The rows come from 4 hidden closed curves, with some noise, and rows from the same curve form a group. Each curve winds through 8 dimensions. The rows are also pushed far along 5 directions, which tell nothing about the answers.
(in the rows, 128 means zero)
Some rows, each with its group after it:
[124 131 143 102 152 127 153 160 127 140 130 114 129 114 137 126 115 115
 133 148 156 124] => (2)
[146  98  96 169 113 105  99 100 111 119 133 132 126  93 137  88  57  85
 108 149 120 137] => (0)
[147  98 125 131 159  67 125 145 147 126 148  92 136 116 103 103  70  69
 133 139 103  86] => (3)
[148 123 124 145 105 153 117 105 132 127 110 134 120 121 143 162 142 166
 130 122 131 126] => (3)
[113 132 130 120 133 119 146 127 149 103  96 106 117 145 103 128 111 125
 140 119 137 146] => (0)
[128 129 102 142 128 132 114  98 131  94  90 114 113 126 127 167 127 135
 127  85 133 123] => (1)
[109 137 102 151 134 132 151 121 144 105  97 150 104 115 162 146 177 131
 108  88 176 133] => (3)
[122 146 165  82 122 142 150 154 137 118 148 122 129 183 106 119 194 161
 155 114  95 124] => (1)
[107 133 126 134 132 142 155 124 136 111 128 164 112 140 158 124 214 131
 117 128 131 115] => (0)
[113 119 114 135 131 144 118 129 118 104 142 150 107 136 151 134 142 145
 121 108 147 134] => (2)
[131 140 141 107 136 140 174 140 140 102 120 112 148 116 121 120 108 114
 136 139 154 133] => (0)
[134 131 136 153 108 108 123 111 122 112 125 134 113 150 117 138 155 157
 134  98 109 109] => (0)
[135 118 122 128 118 133 123 110 138  81 130 117 112 137 138 153 121 126
 120 106 116 121] => (3)
[119 149 137 104 158 124 162 123 146 108 118 104 144 138 106 120 130  98
 141 127 120 115] => (3)
[147 130 124 138  96 137 112 119 111 127 123 136 125 118 150 132 132 145
 117 132 123 142] => (2)
[109 106 134 153 139 103 100  86 131  89 149 139  77 185  91 137 169 142
 135  85  68  78] => (3)
[126 118 116 146 120 110 113 130 111 116 138 135 123 119 153 139 105 127
 121 122 139 123] => (0)
[101 132 127 119 128 135 137 133 129 128 123 143 115 146 124 124 141 138
 128 121 144 148] => (1)
[146 132 134 145 119 136 138 120 133 134 117 135 122 113 129 138 135 143
 120 124 144 123] => (1)
[ 95 108 127 168 151  57 122 136 114 124 170 168  85 154 141  96 168 121
 128  87 128  91] => (2)
[116 141 154 113 144  88 146 181 116 190 161 134 150 110 160  87 137 104
 134 153 150 146] => (2)
[127 143 113 141 145 128 111 119 119 129 121 123 138 118 129 135 126 129
 140 109 135 132] => (2)
[127 116 139 109 132 138 127 121 139 124 122 111 119 138  88 132  98 119
 130 145 112 131] => (3)
[144 141 158  96 132 154 142 165 123 164 159 133 136 130 126 116 162 167
 144 124 144 131] => (2)
[112 143 158 106 158 101 175 183 119 185 159 148 124 117 140  83 160 119
 126 120 175 131] => (2)
[134 118 159 128 101 109 108 115 119 134 150 129 111 166 104 118 138 148
 137 133  72 118] => (2)
[110 125 107 120 152  82 139 156 118 111 130 122 108 117 146 103 118  66
  91 111 145 130] => (3)
[108 143 125 103 156  94 184 155 133  89 101  97 122 110 140 119  96  73
 110 118 178 131] => (2)
[128 130 162 104 136 115 147 123 147  81 128  93 109 167 102 162 130 136
 145 109 101  96] => (1)
[112 102  97 153 128 149 110  94 122  62 124 156  93 147 126 137 142 140
 118 107 124 112] => (3)
[114 115  99 163 122 145 110  98  98 132 119 168 115 113 146 115 125 133
 112 146 140 132] => (3)
[133 138 122 104 131 140 137 140 127 118 123 116 128 111 144 131 121 102
 104 121 142 148] => (3)
[135 132 107 120 119 179 147  96 131  56  87 103 137  98 145 173  59 121
 118 139 167 146] => (1)
[113 130 118 143 129 121 119 108 109 136 139 147 119 107 158 119 134 105
 105 105 138 147] => (1)
[105 148 135 116 166 109 138 136 129 131 124 118 124 136 118 129 149 113
 135 106 135 124] => (2)
[131 118 140 117 116 118 156 148 159 103 115 115 118 150 120 137 146 143
 140 121 129 118] => (3)
[126 109 119 157 128 101 129 145 121 178 129 147 116  86 152  93  94 107
 108 152 171 152] => (0)
[130 133 126 123 131 139 134  95 137  56 104 110  99 160  96 129 148 127
 131 103  99 114] => (0)
[143 114 156 137 125  95  84 117 103 203 179 124 138 120 106  99  90 114
 136 136  84 128] => (1)
[ 98 139 114 139 136 109 156 153 147 112 124 154 104 135 158 123 194 126
 111  76 171 143] => (2)
[144 115 121 155 107  90  82 118 107 155 135 133 112 126 132 117 123 124
 109 122  94 129] => (0)
[138 133 147  98 119 149 156 162 163 139 115 109 144 130 127 139 139 147
 146 152 142 142] => (2)
[107 128 126 124 118 141 129 122 127 122 116 136 117 149 115 129 132 148
 133 122 131 148] => (1)
[153 103 135 162 111 104  83  92  95 123 136 136  86 146 107 137 133 158
 124 112  81  80] => (2)
[142 136 141  98 124 145 133 167 127 178 121 119 138 112 127 128 125 147
 129 144 152 152] => (3)
[142 144  97 153 115 186  94  90  89 105 113 166 110 113 165 153 187 169
 107  94 138 133] => (0)
[127 119 119 144 133 117 139 121 120  99 139 135 128 110 139 111  99 104
 116 129 143 121] => (0)
[114  97 110 149 136  85 111 128 128 112 118 123  89 126 149 153 112 110
 109 112 133 110] => (1)
[131 120  88 156 125 126 140 107 148  85  81 119 117  91 158 160  96 103
 101 108 169 134] => (3)
[101 122 126 140 128 121 138 129 129 146 133 173 100 145 154 120 228 142
 121 108 126 121] => (1)
[151 143 129 110 129 140 119 114 135 136 110  85 166 113  82 121  61 110
 143 138 115 152] => (0)
[131 114 118 138 132 118 119 103 119  89 129 126 105 130 119 108 108 100
 113 129 107 122] => (0)
[105 142 148  76 152 125 192 196 166 163 104 103 132 112 149 145 143 113
 128 138 192 154] => (1)
[122 148 133 112 110 143 139 125 128 107 112 122 126 144 119 132 139 148
 126 100 133 153] => (1)
[119 121  98 145 132 159 123  98 129  94 111 145 128 119 152 142 140 118
 118 144 129 123] => (0)
[136 101 101 152 122 131  99 108 136 112 115 124 108 115 125 145  82 116
 108 124 130 133] => (2)
[119 139 154 106 126 122 165 142 148  96 128 110 129 155 117 135 133 138
 147 114 135 127] => (1)
[151 132 160 109 101 161 136 117 127 162 124 121 143 120 114 128 120 145
 132 169 108 141] => (1)
[113 108 134 137 130 125 111 117 120 133 148 149  95 147 114 118 144 129
 118 126 106 120] => (3)
[128 120 120 126 140 130 138 113 148 107 111 111 143 125 114 129 102  98
 132 155 113 117] => (0)
[111 129 120 142 139  94 141 128 129 104 113 130 110 128 158 130 158  98
 110 129 130 117] => (2)
[132 112 129 131 115 108 145 144 153 103 117 120 114 139 129 136 133 134
 131 122 133 117] => (3)
[135 109 106 162 113 119 109 110 108 127 141 154 119 103 155  88 111 108
 106 144 128 141] => (0)
[133 106 123 130 137 109 137 146 145 119 130 119 128 123 131 127 114 117
 134 137 131 106] => (1)

New rows. What belongs after each?
[129 120 104 152 133 136  83 117 117 159 138 146 127  97 155 128 115 106
 102 140 130 152] => (2)
[133 110 143 129 134 120  99 141 122 163 172 131 129 135 112 112 100 139
 145 135 119 128] => (2)
[158 117 115 156 112 141  98  65 114  74  93 116  95 142  90 165 116 162
 130  99  92  85] => (2)
[139 138 110 130 130 147 142 144 136 120 120 143 124 108 165 139 178 136
 112  97 167 132] => (3)
[131 162 102 107 137 159 154 134 137  95  81 108 142  92 161 152 138  96
  97 115 170 162] => (2)
[136 117 124 121 122 152 126 137 146 144 118 127 124 110 128 139 108 131
 117 143 149 150] => (2)
[124 127 114 128 143 109 146 158 129 113 125 126 126 106 174 126 136 100
 111 129 161 128] => (2)
[139 124 134 113 114 159 107 104 128  78 125 102 130 158  99 154  96 158
 153 127  96 125] => (2)
[126 116  91 185 129 154  86  87  96 117 125 176 102 110 167 149 165 161
 118 113 140 110] => (2)
[112 131 128 117 131 126 146 126 149  96  93 101 123 134 132 156 109 112
 130 147 131 137] => (2)
[123 121 171  95 141  90 134 168 147 143 169 102 125 170  90 112 125 134
 156 123  98 116] => (2)
[136 118 129 155 122 182  98  99 110 156 155 177 129 123 157 144 168 190
 145 142 129 116] => (3)
[131 106 148 119 126  94 120 157 133 154 136 114 107 142 108 131 105 131
 127 143 116 117] => (1)
[138 153 134 118 140 156 122 128 127 151 115 116 153 120 115 142 134 155
 155 122 140 139] => (2)
[125 109 111 168 122 114  92 111 117 157 139 152 133 119 144 132 124 133
 130 141 116 115] => (0)
[129 121 129 133 150  63 151 150 160 108 119 103 124 148 102 120 139 110
 147 100 116  85] => (3)
[120 167 139  96 116 190 190 144 129  76 111 160 114 147 171 141 250 184
 125  96 171 133] => (2)
[125 121 123 136 105 128 126 121 117 129 127 141 119 111 152 113 108 113
 102 144 137 157] => (2)
[152 108 155 131 128 127  68 140  89 186 186 142 111 139 116 112 131 171
 146 145  89 110] => (0)
[156 106 144 126 130 129 104 132 102 160 160 124 122 101 124 108  79 116
 118 170 115 122] => (0)
[126 123  87 145 142 141 121 121 120 114  95 134 101  87 157 127 115  97
  88 124 171 151] => (0)
[134 146 108 108 121 169 147 117 118  58 106 120 126 119 154 143 131 124
 110 108 151 141] => (2)
[ 96 138 112 132 170 100 144 146 131 128 117 133 108 114 146 126 139  92
 109  99 174 135] => (2)
[134 123 162 120 126 135 147 151 134 155 157 139 129 129 128 116 134 146
 134 160 133 120] => (1)
[136 112 124 145 129 133 109 106 139 129 143 133 127 131 106 115 123 120
 127 131 101 119] => (2)
[105 163 105 119 112 211 145 115 133 121  82 157 147 125 172 167 195 171
 128 135 168 172] => (0)
[137 145 114 103 146 134 191 142 161  98  62  85 134  90 116 140  87  89
 112 120 188 141] => (2)
[ 90 138 125  91 153 155 192 142 162  88  97 119 125 125 152 150 153 108
 128 132 175 139] => (1)
[135 125 146 108 117 150 134 122 141 118 124 106 151 142 104 125 100 141
 156 168 105 135] => (0)
[145  91 126 148 134  74  71 116 110 151 137  91 118 116  92 129  13  98
 130 150  96 113] => (2)
[152 139 105 147 120 150 113 105 105 138 107 135 144  97 142 130 128 136
 124 135 135 126] => (3)
[146 125 132 126 113 108 127 161 134 185 130 130 140 117 112  92 121 128
 124 139 131 145] => (1)
[135 116 131 136 136 156 117 120 124 150 127 134 125 113 114 142 100 147
 130 155 141 125] => (1)
[139 119 137 122 121 108 130 145 151 118 130 107 132 138 125 130 123 119
 136 140 108 124] => (2)
[117 138 154 108 129 138 147 132 120 123 137 138 101 157 112 124 165 157
 132 107 128 121] => (2)
[131 136 161 101 132 139 123 138 127 149 125 106 121 151  99 152 133 165
 154 134 113 123] => (2)
[154 134 115 120 130 156 123 129 114 121 106 108 130  92 129 129  81 132
 122 129 166 154] => (0)
[107 116 103 169 145  92 118 102 118  96 144 149 115 127 141 102 128  90
 120 110 121 111] => (2)
[136 112 147 130 117 162 105 105 105 137 150 145 118 139 119 130 123 167
 143 162 104 116] => (2)
[137 131 121 129 135 120 131 134 150 119 132 116 145 123 125 117 133 106
 130 123 117 128] => (2)
[118 132 124 133 160 112 116 139 116 174 134 126 130 102 129 118  99 104
 125 133 154 140] => (2)
[126 111 143 111 119 112 130 157 136 175 136 113 147 126 126 117  93 133
 151 155 135 147] => (1)
[159 128 118 145 118 148 104 127 104 143 135 136 132  93 146 136  97 140
 109 129 152 137] => (1)
[139 121  87 149 124 136 112  83 149  64  80  90 140 115  98 154  45 109
 133 107 134 139] => (2)
[113 135 148 133 139 115 133 128 125 140 164 151 131 149 129  96 176 129
 144 130 105 113] => (2)
[128 136 134 110 136 168 137 135 108 130 128 136 130 114 157 141 140 147
 131 154 153 131] => (2)
[138 111 114 140 123 135 112 133 109 153 146 158 124 109 124  85 129 115
 105 142 128 137] => (3)
[144 116  93 158 109 117 106  99 128  84  91 125 103 132 112 140 122 128
 109 100 110 113] => (1)
[128 129 150 133 114 157 147 111 126 120 117 144 110 138 121 135 158 170
 139 142 132 118] => (0)
[135 148 134  95 141 163 156 119 143 101 101 104 136 123 118 141 137 109
 122 138 126 132] => (2)
[139 121 133 108 134 112 142 159 137 131 136 107 134 113 141 128 110 105
 124 131 138 125] => (1)
[131 118 134 160 111 113  88  94 107 149 150 147 118 136 123 111 133 126
 123 139  80 126] => (2)
[136 141 135 118 106 128 130 126 123 128 113 120 122 128 144 143 134 136
 118 121 126 142] => (3)
[152 128 111 156 108 173 110  99  97 146 114 161 116  95 148 137 141 161
 110 129 150 133] => (2)
[153 110 128 134 137 147 120 128 136 145 139 134 131 120 113 123 144 141
 136 142 116 102] => (3)
[149 118 109 145 113 153  98  90 127 136 104 109 157 111  98 141  58 151
 158 137 125 140] => (1)
[112 120 108 132 149  90 136 123 162  86 119 104 119 132  99 115  83  72
 116  91 132 138] => (2)
[136 129 156 114 133  90 149 149 126 134 128 116 104 140 119 124 152 124
 124 124 114  96] => (2)
[117 136 151 109 155  95 166 164 123 149 142 125 119 125 120  98 131 114
 130 115 157 118] => (2)
[155 132 152 115 140 113 129 125 160 136 143  86 161 143  75 124 101 132
 175 114  95 107] => (3)
[165 138 158  91 110 178 124 146 122 173 135 113 159 115 129 147 132 172
 152 161 123 138] => (1)
